The rows come from 4 hidden closed curves, with some noise, and rows from the same curve form a group. Each curve winds through 8 dimensions. The rows are also pushed far along 4 directions, which tell nothing about the answers.
Known rows, each followed by its group:
[ 17   5  -1   7   6   8  -1  -4  15   7 -15   9 -10   0  18   8 -13   5] -> Z_266
[ -2 -16   2   3   2   9  -4   1   3   9  -2   4   0  10   8  20  -2   1] -> Z_560
[ -9  -8 -11 -10  -8 -10   8   8   4 -12  13  -3   5  -8 -21 -15   2 -12] -> Z_560
[ -5 -15   4  -2   4  12   3   0   6   5  -4  21 -10   2  -1  13  -1   1] -> Z_165
[-14 -31   9  -7  -5  19   6  -2  13  -2 -14  25  -1   4  -4  13 -12   1] -> Z_266
[ -1 -14  16  10  -6  10   6   4 -12  11  -4  12   1  -8   3  -6  -1  -1] -> Z_165
[ 10  -5  -1   0  -3  -1  -2   3   7   5   4  -2   9  -3   0 -13  -2  -7] -> Z_424
[ 13  23   5   4  -2   0   4 -11   4  16 -12  -2   2  -3  20 -12  -8   7] -> Z_560
[ -9 -18  20   3  -5  18   7   8  -7   5  -5  17  -2  -4  -9  -1  -8   3] -> Z_424
[-16  -8   7   1  -2   6   2  -2 -11 -10   2  12   0  -5  -8  -2  -1   1] -> Z_266
[ 13   5   9   9   4   7   0  -7   9  17  -6  12 -12  -1  15   6  -3   7] -> Z_165
[-13 -13   3  -7   4  17  15   2  13   4  -5  20  -6  -3  -6   5 -14   1] -> Z_266
[ -5 -14  -9   2   3  -5 -11  -7  11  -5   1  -8  -5  13   8  26   8   4] -> Z_266
[ -6  -5  -1  -7   0  -5  -4   0  -3 -11   3   1  -2   8 -11   5  12   1] -> Z_560
[ -2  -6   9   5 -14  -6  -1   4 -20  -3  15   2  14  -5 -11 -18   2  -9] -> Z_424
[-14  -8   6  -3  -7  -1   9   3  -9 -17  -5   7  -1  -6 -15  -1   2  -2] -> Z_560
[-18 -21  -1  -5  -3   4   0  12 -17  -7  11   5   2  11 -19  10   7  -2] -> Z_266
[  7   1  -3 -12  -2   1   6  -3  10   1 -11   8  12  -2   1 -13  -4  -8] -> Z_560
[ 15  15   9   7 -12 -14  -4  -5  -6   5  -3 -10  -1  -7   4 -22  12   2] -> Z_424
[ -1  16   4   4   4  -9  -2   3 -25  -9   9  -8  -1  -1 -10  -7  14   4] -> Z_266
[  1   8  -5   0   0  -4   2   6  -4   2  -3 -11 -10   5  -1   9   5   4] -> Z_165
[  4   5  -4   6  -3  -1   0  -3   1   6  -8   0 -13   5  12  16  -2   5] -> Z_560
[ -3 -15   2  11  -3   5   1   5 -13   7  -5   6  -9   2   6  13   6   1] -> Z_165
[ -4  -2   4 -15   7   6  15   8   9  -2  -6   2  12  -6 -13 -13   0  -6] -> Z_266
[  8   8   0  -5 -11  -7   1  -1   0  11   2  -1   5   1   1  -9   1  -5] -> Z_165
[  4  20  -9   4   4 -15  -2   6 -21  -4  13 -19   5   2  -3  -8   8   1] -> Z_266
[-13 -24  -1  -8   4  12   1  11   6  -5  -4   1  -4   8 -13  17   3   2] -> Z_424
[-12 -10 -14 -13  -3 -11   4   2   8 -11  12  -3   4   2 -14   2   5 -10] -> Z_560
[  6  -1   7   1   0   7  11   1   5   1 -18  14  -2 -12   1 -13  -4  -2] -> Z_165
[-6 -5  0  0 -4 -5 -3 -3 -5  2  5 -2  3 12  3 15  3  2] -> Z_424
[  1   1   5  11  -6  -6 -13  -4 -21  10  11  -6   0  13  10  13   9   7] -> Z_560
[ -8   1   0  -4   0  -8   8   3  -3 -15   5  -6  13 -14 -10 -14   1 -10] -> Z_266
[  2  -2 -12  -6   6 -10 -13  -5  12  -1   9 -13  -5  13  -1   7  19   4] -> Z_424
[ -3  -4   6   3  -9   0   9   7 -12  -1   0   2   6  -7  -4  -6  -6  -6] -> Z_560
[-12 -15 -13  -6  -2  -7   0  -1  10  -7   9  -7   2  -1  -5   6   5  -8] -> Z_424
[ -2 -11  -5   0  -1   9  -4   0   2   3  -4   8  -6   4   2   7  -3   1] -> Z_424
[ -1   7  -8  -3   2 -10  -7   5  -4  -3  15 -23   6   7  -5   1   5  -1] -> Z_165
[-21  -1   5  -4  -5  -3   6  -1 -21  -6   4   3   4   6  -7  11   5   2] -> Z_560
[ 17  25   3   5  -2 -17  -9  -8  -7   1   3  -9  -4   4   5 -13  13   8] -> Z_560
[  3   2 -20 -12  10  -9  -2   6  17  -1  15 -15   1   7  -8   0   6  -5] -> Z_424
[  3  -3 -14  -7  -3  -1   7  11   2  -7  -3   0   2  -3  -9  -3  -5 -11] -> Z_165
[  2   0 -11  -5   4 -10  -7  -6  10   3   6 -13   4   8   5   2  14  -1] -> Z_165
[ -7  -7   0  -9  -8  -9   8   4   2  -6   7  -3  11  -3 -14  -9   5  -9] -> Z_424
[  0 -14  11  -4  -1  14   0  -6  13  10  -8  19  -3  -1   1  -6  -2   3] -> Z_424
[ -6 -14  -2  -2  -5   6   6  -1  13   2  -1  11  -5  -4  -2   1  -8  -3] -> Z_560
[  2   2   5  12  -2   4  -8   0 -21   8   3   1  -8  12   7  10   1  12] -> Z_266
[ 11  13 -14  -7  14  -5  -3  -3  13  -1   3 -10  11   0   5 -11   2  -4] -> Z_266
[ -4   3  16  19  -2  -1  -4   0 -30  -1   1  -3  -7   0   5   7  10  11] -> Z_165
[ 12   0  -2  -2  -5   5  10  13   2   1  -8   4   5 -12  -5 -18 -12 -11] -> Z_165
[-22 -20   7  -8  -1  17  10   3   3  -5 -10  15  -3  -1 -11   9  -8   3] -> Z_424
[-2  5  8  6  5  4 -2 -8  1  6 -2  1 -6 -5  7 -4  2  8] -> Z_266
[ -8 -13  10   0 -13   9   9  -3  -7  -2 -10  21   8 -10  -2 -14 -10  -6] -> Z_560
[  4   1  15  11  -8   4  -7 -11  -6   3  -9   6   4  -4  13  -7  -5   5] -> Z_424
[  0  -5  -3  -1   0  11   0  -7  14   8  -9  12  -6   4  12  15 -15   3] -> Z_165
[ -4  -5 -10  -3   8  -2  -3   1  11  -4   1  -5 -17   9  -2  23   9   5] -> Z_424
[  1 -10   5  12   6  12   0  -7   6   5 -21  12 -17   2  19  22   0  11] -> Z_165
[ -7 -12   3  -8   4   6   7  11   2  -8  -6  -3   4  -4 -14  -4   4  -3] -> Z_165
[  1   8  -8   0   6  -3   1   7 -11  -2   6 -10   2   3  -3  -1   2   1] -> Z_266
[ -3   0 -15  -8  -5 -11   7   9   0 -11   2 -12   3  -1 -11   1   4 -10] -> Z_560
[ -1  -4   1  -2  -3   3   1   8 -13   1   5   3   2   6  -9  -4   0   1] -> Z_266

New rows. What belongs after each?
[ 23  19  10  10  -8  -4  -5 -15   3  13  -4  12   0  -9  17 -21  -5   2] -> Z_424
[  5  -1   2  10   1   7  -9   0 -11  11   0   2  -9  14  10  13   0  12] -> Z_266
[-11 -11  -3   1  16   4  -4   0   3   0  -3  -9  -6  14   7  34  11   8] -> Z_266
[-10   7  -3  -4 -12 -13  10  11 -23  -6  10 -15  12  -8 -16 -20   7  -9] -> Z_165
[ 15  23  -2   9   3 -19  -6   2 -14  -3   3 -25   0  -1   3 -14  17   4] -> Z_165
[ -8   8   6   5  -2   0   0  -9 -13   7  -4   1  -3   6  11  12   0   9] -> Z_560
[-1 -8 -3  1  0 -3 -4  5 -3  1  5 -8  6  7  1 11  3 -4] -> Z_560
[ -1  -9  -8   4  -3  -1  -3  -5   0   8  -4   6 -13  10  12  25   6   3] -> Z_165
[-4 -5 -5  7  7  1  3 -4  4  1  1  6 -7 -3  8 10  1  2] -> Z_165
[  5  -4   1  -2   0   9   9   5   7  -5 -11  16  -1  -6  -3  -2 -13  -5] -> Z_266
[-19 -14 -16   0   1  -4  -4   4  -7  -4   3 -18  -7  14   1  31  12   4] -> Z_165
[  0   5  -5  -1  -2 -13   5   2  -9 -13   0  -4   2  -5  -7  -7  12  -5] -> Z_165
[-26 -26 -11  -3   4  -1   4   4   3 -12   7  -1  -4   3  -7  30   6  -6] -> Z_165
[  5  -2   9  18  -8   6   0  -7 -15  18 -10  17 -15   0  20  10  -1   8] -> Z_165
[ 3 -2  7  6  5  5  0  3 -1  2 -9 -5 -5 -1  4  2  4  6] -> Z_165
[ -6 -14  11  13  -9  12   5   9 -21   0  -3  15  -4  -5  -1   9 -11  -2] -> Z_165
[ 12  11  12  -2  -7   3   7  -6  -2   8 -12  16  13  -8   6 -23  -9  -4] -> Z_560
[ 19  12   2   7  -8  -4  -1  -3   2   8   5   4   3  -9   6 -24 -11  -3] -> Z_266
[ -9   2  14  14  -3  -2  -5   0 -27  -2   6  -7  -7   4   0   8   8  12] -> Z_560
[ -6 -10  12   9 -12   1  -4  -4 -14   0  -6   5  -8   0   3   8   9   5] -> Z_424
[-19 -27 -10  -8   5   4   6   5   8 -17 -10   8  -6   3  -9  25   7  -5] -> Z_165
[ -2 -13 -14  -6   4  -4  -3   8   8  -4   3 -15   3  10  -1  19   6  -5] -> Z_560
[-6 -8 14  4 -4  6  9  6 -8  4  1 13 -4 -7 -6  3 -4 -2] -> Z_165
[-18 -13  -8 -17  10   3   8   7   8 -11  -2  -2   4   9 -15  13   7  -2] -> Z_266
[-17  -6  -1   6   2  -2   0  -1 -12 -14   1  -6   0  -1   0  18   3   1] -> Z_266
[ 20   5 -15  -6  12   3  -6  -2  24   2 -11  -5   7   6  12  -3  -6  -3] -> Z_266
[ 10  21   9   5   0 -11  -7  -4  -7   5   5 -18   3   1   5 -10   9   7] -> Z_165
[  0  -8  -3  -1   9  10  -3  -3  16   0  -3   7  -1   8   7  17 -11   3] -> Z_424
[-4 -8 -5  0  7  3  7 -1  8 -2 -1  9 -4 -6  2  3 -3 -3] -> Z_165
[ 12  10  -1  -3  16   5   2  -4  21  13 -14  -7  -1   3  15   1   0   7] -> Z_266
[-9 -4  3 12  0 -3  3 -5 -7  2  5  3 -5 -4  9 12  1  2] -> Z_165
[ -6   2  -9  -1  -3 -14   5   6  -4  -4  10 -18   5  -3  -4   0   7  -6] -> Z_165
[ 12   1 -16   1   0  -7  -2  -1   8   8  -6  -4 -10   6  11   9   9  -1] -> Z_165
[ -5  -5 -13  -4   4  -4   0  11   2  -4   0 -16 -12   9  -6  24  10   1] -> Z_165
[ 21   8  -8   6   6  -1  -6   0  15   5  -9  -4 -12   7  15  10  -4   5] -> Z_266
[ -6 -24  -6  -7  -2  13  11   6  10   4 -15  21  -7   0  -1  11  -3  -6] -> Z_165
[  3 -20  -4   7   5  12  -2   3   8  12 -12   2 -11   5  13  21   4   3] -> Z_165
[ 19  11  -2  -9   4   5   0  -1  21  13 -15  -3   1   6   8 -10  -5   5] -> Z_424
[ 16  20   3  14   2  -4  -1  -3  -9  10   2  -4  -2  -8  11 -19  -1   6] -> Z_165
[ -5  -8 -14 -13  11   8   9  13  10  -5  -3  -2   5   0 -10   2  -5  -7] -> Z_266
[  4  -2   6  16  -6  11   1   0 -13   9  -9  13 -10  -2  14  11 -13   5] -> Z_165
[ -6   7   7   2 -10  -4  -1  -4 -15   1  11   3   6   0  -2  -3  -7  -1] -> Z_165
[ -6  -3   1  -2   3  10   0  -6   8   8 -13   7 -14   9   9  22  -2  10] -> Z_165
[  2   8  17  -2   1   5  12   4  -7   6  -4   6  12 -12  -5 -23  -3  -1] -> Z_266
[  5  -2   1  11  -6   1  -3  -9  -5  15  -7  11 -14   6  19  18   2   6] -> Z_165
[-19  -6  19   9  -5  -1  -2   4 -31  -8  10  -3   2   2 -11   8  10   6] -> Z_165
[ -7 -19   4   2   5  13   3   5   9   6  -6   9 -15   4   2  29  -2   2] -> Z_165
[ -9 -19 -11   2   4   0  -2   6   3  -8  10  -2  -1   1  -5  14   1  -8] -> Z_266
[ 18  13  11  12  -8   3  -2  -4  -5  11 -14   0  -6  -2  14 -12  -7  10] -> Z_266
[ 12   2  -2   1   1   5   2   0  19   5 -10  -5   5  -6  11  -9 -14  -2] -> Z_424
[  4   1  10   8   0   9  -7  -8  -1  16 -11   7  -8  14  19  18  -5  14] -> Z_424
[ 11  10 -13  -4   2 -13 -11  -3   1  -5   2 -13   5   9   2  -3  10  -1] -> Z_165
[ -8   6   0 -10  -2  -5   3  -3  -1  -3   1  -1   0   4  -8   0   5   2] -> Z_165
[  2   9  16  19  -7   2   1   1 -22  13  -1   0 -14  -1  10   9  -1  11] -> Z_165
[12  4 14 11  3  7 -2 -3 -4 13 -8  2  2 -2 15 -3 -2  5] -> Z_266
[ 4 -7 -4 -4  7  5 -4  4 11 -9 -5  0 -6  1 -7  3  2  0] -> Z_424
[  6  13 -14  -7  -2 -14   2   1   4  -5  11  -8   3   1  -8 -14   0  -4] -> Z_266
[ 11   3 -11   3   6  -3  -5   1  10  -4  -6  -3  -8   7   7  14  -2   1] -> Z_266
[-20 -11  -1   6  -1  -6   6   0 -18 -12  13   6  -2  -4  -8   9   6  -3] -> Z_165
[ 10  19  -8   3   2 -15   2   3  -8  -3  11 -13   5  -8  -3 -24   7  -4] -> Z_165
[-13 -15  -7  -3   0   9   2  -1   3   5  -9   2  -6   8   5  17   1   4] -> Z_165
[ -1  -6 -11 -14   2  -5  11   6  12 -14  -8   1   4  -6 -12  -7   5 -11] -> Z_165
[  6   3 -11  -6  14   8   6   6  15   4  -6  -5   2  -4   3  -3  -8  -3] -> Z_266
[  2  11  12  13  -3  -7  -7  -5 -16   5   7  -9  -6  -2   5  -8  12  10] -> Z_266
[ -1 -19   2 -10   3  15   8  11  18   2  -9   6   0  -2 -11  -4  -7  -4] -> Z_424
[ 17  15  13  11  -3   6   5   2  -1  19 -10   2  -9  -8  11  -8  -8   6] -> Z_165
[  5   1  11  -9   5  13  13   7  11   5 -12   6   7  -7  -8 -17  -9  -1] -> Z_560
[ -2   9   5   8   8  -5  -3   4 -19  -7   7  -9  -1  -6  -5  -2  13   1] -> Z_266
[ 1  5 -9 -6  9 -4  0  0  2 -7  5 -4 12 -1 -2 -8  1 -6] -> Z_266
[-13 -13   9  -6  -1   7   8   6   1  -3  -1   6   1  -9 -15 -11   2  -2] -> Z_266
[  1  -1  11  -3 -12   9   5   5 -11   2 -12   7   9  -5  -5 -16 -10  -3] -> Z_165
[ 11 -11   1   8   7  12  -6  -3  25   6 -10   7 -14  -5  12   8  -6   3] -> Z_424
[-12  -1  -5  -9  -7 -14   2  -1 -13  -8  14  -5  12   1 -13  -9  14  -6] -> Z_165
[-8 -4 11 -2  7 10  4  3 -3  2 -6  5  0  5 -3 10  0  6] -> Z_560
[  1 -11 -10  -1   5   0  -5   5   9   1  -1 -11   0  10   6  20   3  -2] -> Z_560
[  8   2   5  18  -3  -5  -7   0 -16  11   2  -9  -6   2  14   5  11   6] -> Z_165
[ -3  -1 -14  -1   0 -13  -6  -6   8  -2  11  -9  -4   8   3  12   7   0] -> Z_560
[ 11   8  -4   5  -3  -9 -10  -7   2  -2  -2 -14   8   1  12  -7   0  -1] -> Z_424
[-16 -14 -13 -20   8  -3   5   9  15 -15   5 -11   4  -2 -23  -4  12  -8] -> Z_266
[ 19  20   9   2   2  -1   3   0  -9   6  -8   2  11  -5   6 -21  -3  -2] -> Z_560
